There are 4 ways to turn a row about zero (a turn may also mirror it). The second row of each pair is the first, turned, with some noise. The first 28 pairs use one turn. New pairs use 2 turns, one after the other, and a turn may come again.
Known pairs, each followed by its turns in order:
-0.14	-0.65	+0.65	-3.07	+0.63	+0.30
+0.44	+0.19	-1.60	+0.25	+2.39	-1.20
(2)

+1.61	+1.85	+0.64	+1.24	+1.98	+1.85
-1.63	-0.55	-0.50	+1.46	+0.56	+3.09
(1)

-1.40	-0.69	-0.33	-1.10	-0.30	+0.04
+0.65	+0.37	+0.55	-1.73	-0.26	-0.59
(1)

+2.00	-1.17	-0.06	+0.02	-0.55	-0.57
+0.62	-2.17	-0.31	-0.32	+0.20	+0.89
(2)

-3.01	+2.21	+0.14	+3.25	-0.48	-0.74
-2.26	+0.73	-2.73	-1.37	+2.86	-1.22
(1)

+2.13	+3.02	-2.63	+2.35	-2.53	-0.07
-1.36	+1.63	-1.43	-1.08	+1.05	+5.02
(3)

-0.79	+0.80	-0.88	-1.79	+2.40	+2.37
-0.75	-1.81	-1.18	+1.74	-2.56	+1.14
(0)

-0.67	-2.81	+2.25	+2.23	+0.74	-0.51
+0.97	+0.91	-2.24	-1.39	-1.88	+2.49
(2)

+0.82	+1.52	+1.57	+1.18	-0.71	-3.85
+1.06	-0.06	+1.15	+3.18	-0.59	+2.92
(2)

-0.05	-1.83	+1.12	-2.71	-1.35	-0.74
+1.74	+0.38	+0.03	-1.31	-1.68	-2.43
(0)

+1.06	+1.48	+3.26	-0.33	-1.29	+0.19
-1.38	+0.35	-2.34	+1.21	-2.78	+0.09
(1)

-0.44	-1.08	-0.12	+1.15	-0.23	-1.37
+0.20	+0.54	-0.21	+0.19	+1.74	-1.20
(0)

-0.09	+1.44	+1.64	-1.94	+1.14	-0.84
-0.37	-1.91	+2.50	-0.37	-0.05	-0.28
(3)

+2.20	+0.54	+0.72	+0.39	+0.70	-1.65
+0.51	-0.96	+0.88	+0.60	+0.97	+2.38
(2)

+1.70	+0.12	+0.12	-0.41	-2.13	+0.43
-1.06	-2.24	-0.50	+0.90	-0.08	-0.26
(2)

-0.69	-1.48	+2.76	-0.67	+0.69	-2.59
-1.39	-0.55	+1.45	-1.08	+0.42	-3.56
(3)

-0.04	-0.31	+0.82	-1.75	+1.03	+0.19
+0.26	+0.53	-1.05	+0.02	+1.72	-0.18
(2)

-0.04	+1.49	-0.03	+1.19	+0.69	-3.16
-0.44	-2.76	-1.81	+0.25	+1.17	-1.34
(1)

+4.04	-0.15	+0.78	-0.88	+2.42	+0.18
+2.76	+0.38	+2.39	-3.03	+0.26	+0.09
(3)

+1.75	+0.10	-2.80	-0.68	+1.09	+3.33
+3.85	+0.97	-0.34	+0.42	-1.32	+2.55
(3)

+1.06	+1.31	+1.28	-0.53	-1.21	+2.41
-0.67	+0.71	+0.80	-1.82	-2.01	+1.87
(0)

+1.41	+4.69	-0.05	-0.88	+0.12	+0.38
-1.23	-2.67	+2.76	-1.33	-0.76	+2.54
(0)

-1.06	-2.10	-1.15	-1.63	-2.32	+1.92
+1.02	+1.88	-0.35	+3.72	+0.65	-0.57
(3)

-0.85	-0.84	+0.36	+0.06	+1.08	+2.31
-1.09	+0.88	-1.52	+1.09	-1.52	+0.44
(0)

-0.06	-0.58	-0.35	-5.14	-0.82	-1.75
+2.89	-2.54	+0.34	-1.47	-2.35	-2.59
(0)

-1.52	-0.63	+0.92	-1.28	+0.42	+2.02
+0.61	+1.65	+0.06	-1.67	-1.05	+1.61
(1)

+0.84	-2.59	+1.81	+1.32	-1.86	-0.22
+1.76	+2.34	-1.00	+1.87	-0.38	-1.36
(1)

-1.21	-0.55	+2.89	-4.93	-0.57	+0.16
+0.42	-1.73	+3.93	+2.73	+1.23	-2.46
(3)

New pairs. What belongs after each?
-0.72	-1.87	-1.85	-0.31	+1.93	+0.83
+0.92	+0.59	-1.23	+0.22	+2.40	+1.86
(0) (0)

+2.16	-0.91	+3.45	-0.50	-1.05	+2.05
+1.70	-0.42	+1.73	-3.56	-1.67	-0.91
(3) (3)

-2.35	-0.66	+1.98	-2.26	+0.23	-0.32
+0.30	+1.78	+2.37	+1.76	+0.72	+1.69
(1) (3)

+1.79	-0.76	+1.25	-3.23	-2.60	+1.32
-2.59	+0.31	-0.19	+1.11	+3.84	+1.05
(1) (3)

-1.06	-0.28	+0.20	-1.38	+2.27	-0.83
+0.83	-1.15	+1.26	-1.59	-0.71	+1.71
(2) (3)

+2.35	-4.47	+1.70	-2.05	-0.15	-0.87
+1.61	+0.00	+4.41	-2.04	+1.93	+1.48
(0) (0)

-1.39	+2.01	+0.51	-0.45	+1.19	+0.47
-1.11	-2.52	-0.08	-0.72	-0.32	+0.71
(2) (3)

-0.67	+3.20	+2.69	-0.81	-0.80	+0.04
-1.09	-1.47	+0.93	+2.41	+1.31	-2.72
(0) (3)

-1.12	-0.05	+1.58	+0.68	-0.72	+0.38
-1.38	-0.98	+0.70	+0.81	-0.67	+0.16
(0) (3)

+2.34	-2.49	-1.98	+0.31	+0.28	-1.85
+0.50	-1.40	-0.62	-0.60	-0.25	+3.98
(1) (2)

+0.91	+1.06	-2.19	+1.58	-0.12	+0.21
+1.02	+1.05	-1.60	-0.18	-1.95	-0.43
(2) (1)

-4.28	+0.38	-0.69	+4.25	-1.62	-1.64
+3.54	+2.70	+3.58	-0.10	+3.16	-0.39
(1) (2)

-0.52	+1.36	+1.14	-0.74	+1.18	+1.17
-1.05	-0.10	-1.11	+1.64	+1.24	-0.77
(0) (3)

-1.21	-2.14	-1.01	-1.09	+0.88	+0.46
-0.87	-1.04	-0.64	+0.43	+2.53	+0.82
(1) (2)

+1.98	-0.09	-3.65	+0.14	+0.03	+0.18
-0.18	+1.51	-2.17	-0.33	-0.36	+3.27
(1) (2)

-0.05	+1.42	-1.58	+1.96	+1.62	+0.65
+0.97	+0.32	-0.30	-1.43	+1.24	+2.52
(1) (1)

+2.55	-1.96	-2.11	+0.25	+0.90	-0.96
+2.57	+1.50	+1.93	-0.43	+0.67	-1.83
(2) (3)

+1.17	-0.78	-1.56	-1.05	+0.22	-2.37
-1.56	-2.01	+0.77	+0.89	+1.87	+0.67
(3) (3)

+0.91	-1.66	-1.71	+1.06	-0.43	+0.44
-0.73	+0.70	+0.40	-0.07	+0.35	+2.50
(1) (2)

+1.14	+0.64	+2.02	+2.19	-0.82	+0.24
-1.75	+2.13	+0.05	+1.03	+1.25	+0.19
(0) (2)

+1.27	+2.98	-1.71	+0.44	-0.01	+1.88
-0.20	-2.53	-1.97	+1.37	-0.18	-1.88
(1) (3)

+1.08	+2.75	+3.01	-3.45	-1.66	+0.32
-0.34	-0.92	-4.38	+3.33	+0.67	-0.73
(0) (2)

-0.61	+0.52	+2.55	-1.98	+0.27	-0.39
-2.52	+0.33	+0.91	+0.78	+1.55	-1.18
(0) (3)

+0.61	+2.55	+1.49	+0.93	+0.77	+1.27
+1.76	+1.00	-1.25	+1.61	-1.86	-0.10
(3) (0)

+0.43	-0.75	-3.27	-0.54	-1.02	-3.16
+3.58	-1.70	-2.21	+1.02	-0.73	-1.05
(1) (1)

+2.07	-1.04	-1.70	-0.78	+0.75	+0.62
-2.22	-0.39	-0.04	+1.52	-1.62	+0.51
(3) (1)

-2.34	+2.27	-2.21	-1.94	-1.30	-0.47
+0.05	-1.40	-0.01	-0.94	-1.69	-3.92
(1) (0)

-2.64	-0.62	+3.56	-0.69	+1.23	-0.07
+3.80	-1.14	-1.02	+0.07	+0.99	-2.22
(3) (1)

+0.91	-1.04	+1.28	-2.61	+0.00	-3.06
+1.66	+0.51	+1.30	+2.58	-0.80	-2.75
(1) (1)

+0.09	+3.54	-0.69	-2.63	+2.20	+0.73
+0.79	+1.73	-2.08	+1.82	+2.30	-3.06
(0) (3)

-1.19	-0.32	-0.01	+1.20	-1.18	+2.62
-2.42	+0.33	+0.41	+2.41	-0.38	+0.06
(2) (3)

-0.71	-1.73	-2.19	+0.73	+2.70	-1.17
+2.24	-1.18	+0.22	+1.54	-0.75	+2.72
(1) (1)

+0.33	-0.46	+0.54	+0.89	+1.15	+1.19
-1.59	+0.54	+0.89	+0.11	-1.36	-0.01
(0) (2)

-1.82	+3.29	-0.56	-0.35	+1.67	+1.81
+0.45	+1.53	+0.78	-3.58	-0.99	+1.78
(1) (1)

-0.60	-0.22	-0.16	+0.35	-0.97	-2.74
+0.61	+1.97	+0.91	-0.81	+0.74	+1.53
(2) (0)

-1.38	+0.89	-1.55	-0.68	-0.21	-0.79
-0.11	+0.42	+2.22	-0.30	+1.04	-0.40
(2) (0)

-4.16	+0.32	-0.88	-3.02	-3.35	+0.13
-4.83	+1.98	-0.60	-2.94	-0.95	+1.37
(2) (3)

-1.61	-1.55	+4.78	+0.01	+0.18	-1.29
+1.39	+0.40	-2.27	+0.96	-1.26	+4.33
(2) (3)

+0.96	-0.14	+1.20	+0.85	+2.67	-3.74
+4.03	-0.95	-0.52	-1.25	+1.80	+1.60
(2) (3)

-1.34	+1.68	-0.23	+1.29	+0.71	-0.63
+0.87	+2.18	-0.71	-1.21	-0.45	-0.05
(0) (2)

